The rows of a group lie close to one hidden flat surface of 6 dimensions, which passes through zero. Surfaces can cross.
In the rows, zero is written as 128.
Known rows, each followed by its group:
[103 118 122 159 164 131 110 144 156 134  70]  gori
[132 118 156 167 104 112 156 116 113 122 153]  Mulof
[127 130 126 143 142 110 120 114 122 116 135]  Mulof
[136 125 119 104 153 131 144 134 144 120 151]  biri
[123 144 135 149 148 111 151 158 108 125 122]  Mulof
[139 187 100 139 167 159 133 119 198  89 160]  bep
[112 156 130 142  65 113 118 147 154 170  94]  Mulof
[166 168 164  98 112 112 186  85  78 139 145]  nito
[147 100 167 109 168 158 127 193  52 127 139]  Mulof
[104  52  78  77  55 119 178 119 109 131  96]  biri
[157  95 156 173 148 104 102  84 133 105 179]  gori
[145 134 140 139 115  98 125 122 113 134 144]  gori
[ 80 108 115 133 120 145 122 148 117 133  91]  gori
[121 124 118 119 146 124 136 126 152 127 125]  bep
[102 112  82 151 149 145  53 188 146 111 103]  nito
[175 135 140 142 159 137  88 122  80 106 124]  Das
[135 103 172 158 127 105 104 120 108 145 138]  Das
[154 127  87 109 103 135 134 208  89 128  57]  biri
[133 128 127 113 115 154 117 114 100 119 119]  nito
[129 137 136 138 142 124 117 137 143 136 127]  Das
[134 200 151 153 114 154 100 230 149 171  96]  Mulof
[112 142 113 136  97 130 118 113 113 125 106]  bep
[139 130 119 105 178 153 132 144 158 119 125]  bep
[ 52 132 108 149  83 133 115 149  71 113 146]  gori
[111 118 129 129 122  95 140 111 130 136 149]  biri
[133 134 112 135 145 122 139  88 175 110 141]  Das
[127 135 135 141  90 131 148 113 154 132 135]  Mulof
[124 113 121 147  73 136 119 125  98 135  73]  biri
[129 155 157 131 113 119 138 130  99 151 110]  nito
[ 70  94 111 180 162 138 110 114 158 106  90]  gori
[143  57 153  99 190  99 163 132 154 142 152]  bep
[ 62 143 102  88 146 152 132 163 183 151 120]  biri
[121 130 129 110 114 148 126 153 135 139 132]  bep
[191 155 166 160 156 143  94 145  92 118 132]  biri
[178 120 145 109 161 138 136 136 113 110 172]  biri
[127 136  61 103  69  83 142  91 129 129  81]  Das
[124 102 121 120 151 158 148 115 194 112 148]  nito
[127 104 108  87 106 141 151 109 164 132 127]  Das
[116 119 170 112  63 164 135  78  65 147  96]  nito
[159 101 102  89 174 133 136 174 154 108 172]  nito
[130 127 100 103 137 171 123 105 124 108  94]  bep
[149 115 157 158 129  90 108 125 110 142 137]  gori
[ 92 117 123 104 121 161 175 135 154 122 157]  Das
[129 121 149 124 122 116 144 140 128 146 130]  nito
[136 179 115 174 189  96 106 129 122 111  83]  bep
[138 170 129 132 176 156 166 179 148 109 134]  Mulof
[123 126 109 114 109 126 145 117 113 120 122]  Das
[ 91 143 116 131 108 124 126 151 107 134 111]  gori

New rows, each followed by its group:
[ 86 132 127 114 124 124 123 155 137 155 119]  biri
[135 162 100 117 139 147 131 147 108 106 118]  Das
[171 120 160 113 185 201 106 144  92  96 159]  Das
[115 112 139 143 115 114 136 110 128 134 140]  Das
[123 115 134 133 134 125 137  98 175 128 147]  Das
[162 138 142 192 151  63 117  70 157 113 158]  gori
[171 104 170 167 153 108  90 122 115 122 174]  gori
[ 57 117 130 121  81 124 183 160 123 149 140]  Das
[130 106 175 163  66 175  83  83  89 142  87]  biri
[ 77 141 104 132  97 148 125 136  92 100 173]  gori
[162 150 148 193 178  97  88 118 150 105 169]  gori
[142 140 125 126 158 145 124 128 150 112 142]  gori
[124  72 103  59 123 123 179 128 129 123 165]  biri
[119 145 117 101 103 157 130 142  95 110 181]  gori
[137  98 145 130 119 113 164  95 164 119 201]  bep
[ 98 133 106 163 133 141  84 137 150 118 102]  nito
[107 132 134 126 127 133 138 153 137 140 129]  Das
[ 93 108  99 164 110 145  90  85 152 104 109]  nito
[111 144 111 103 132 151 118 171 150 142 104]  bep
[ 99 169  86 118 119 155 145 108 133  79 189]  gori
[167 126 192 191 116  86  99  89  69 132 155]  biri
[ 94 144 138 197 108  64 130 112 104 131 129]  Das
[148 133 121  99 136 158 117 154 112 127 115]  Das
[136 124 117 127 122 116 136 135 119 125 121]  biri
[126 142 125 152 123 102 121 119 115 126 121]  Das
[140 117 130 102 103 178 125 117 106 116 137]  bep
[160  91 174 134 216  81 129 179 102 150 119]  bep
[141 166 146 144 126  56 133 176  80 161 119]  nito
[138  75 122  73 109 161 154  93 153 127 144]  Das
[101 134 111 125  96 122 110 141 106 146  75]  bep
[153 146 134 148 155 136 106 123 131  92 199]  gori
[110 129 113 130 107  95 100 115 125 151 102]  Mulof
[140 141 106 109 157 170 136 111 165  98 138]  bep
[161 151 128  84 136 151 139 144 132 130 145]  gori
[172 116 157 132 173 125 110 148 154 149  94]  gori
[164 123 104 130 114 138 137 136 110 107  99]  biri
[ 79 169  89 147 121 110 171 129 155 112 132]  Das
[156 169 153 136 111 175 101 167  89 122 151]  bep
[106 126 123 139 110 127 156 111  95 104 148]  Das
[140 118  89 101 153  52 182 149 128 114 171]  biri
[137 116 110  99 145 181  93 170 123 117 121]  nito
[127 115 137 121 114 120 131 135 117 147 107]  gori
[127 151  98 147 133 102 136 131 141 117 111]  biri
[159 102 158  97 124 135  81 179 113 178  93]  Das
[138 128 141 135 106 100 128 123 108 140 139]  gori
[110 107 148 137 110 130 132 127 135 146 118]  nito
[114 144  97 125 152 105 112 120 140 125 107]  Mulof
[ 82 120 118 151 121 132 113 146 110 127 113]  gori
[143 134 105  54 128 164 115 197 173 169  84]  Das
[156 117 147  97 119 133 132 147 114 151 119]  gori
[150 128 140 145 145 119 103 111 125 124 129]  Das
[138 125 135 133 131 100 134 124 116 126 147]  biri
[131 159 127 125 113 158 112 155 122 128 132]  bep
[153 188 124 115 142 146 140 100 105 111 127]  nito
[ 92 127  91  93 138 173 159 125 167 122  80]  gori
[120 224  92 101 112 110 155 165 137 145 103]  gori
[142 159 115 125 121 104 149 104 142 126 136]  gori
[131 141 161 125 139 121 156 152 144 155 128]  nito
[119 137 134 123 151 134 127 115 155 127 152]  biri
[138 123 135 125 130 128 116 134 117 134 122]  Das
[120 116 206 141 111 145  80 144  75 173 130]  biri
[133 154 119 148 147 123 126 118 148 114 128]  biri
[138  92 125 102 111 134 118 133  90 124 136]  nito
[124 177  83 103 135 125 121 179 168 147  81]  Das
[129  88 169 100 143 172 139  44 157 114 204]  biri
[119 129 141 154 108  87 129 136 120 144 136]  bep
[ 96 116 118 109 107 141 132 128 139 141 112]  biri
[133 131 140 135 141 132 126 149 110 129 132]  Mulof
[127 145 102 123 136 153 153 110 109  84 145]  Das
[140 127 135 144 145 132 113 125 127 112 161]  gori
[117 157 106  98 113 156 141 130 118 108 166]  gori
[184  78 134  83 148 179 123  65 148  99 158]  Das
[128 160 156 183  70 117 168 138 153 142 135]  Mulof
[141 151 115 183 159 101 125  55 145  83 151]  Das
[169 166 132 132 148 112 124 126 144 122 160]  gori
[149 140 118 130 152 138 122 107 140 107 134]  Das
[164  91 155 147 154 102 121  96 151 138 113]  gori
[134 137 124 111  87 117 146 105 101 120 178]  gori
[121 112 133 114 117 129 129 141 124 142 125]  bep
[106  91 108 112  73 103 166  74 137 127 132]  Das
[114 115 131 128 123 144 116 137 109 119 144]  gori
[133 110 157 121 128 124 127 119 110 136 155]  biri
[127 157  95 128 132 157 138  91 178  95 149]  bep
[118  90 113 126 104 133 100 127 105 121 124]  nito
[119 109 130 120 125 141 128 136 124 136 106]  gori
[120  77 165  79 123 134 140 129 105 148 179]  biri
[185 103 139  77 163 197 141 117 134  93 171]  biri
[130 138 141 130 147 153 124 157  98 120 137]  Das
[120 129 172 125 152 128 113 121 126 143 173]  biri
[151 121 135 152 135 101 138  85 123 108 160]  biri
[122 121 118 145 133 103 124 130 142 124 132]  nito
[ 69 149 105 153 117 132 113 158 105 118 123]  gori
[113 120 111 112 121 129 142 118 160 129 131]  bep
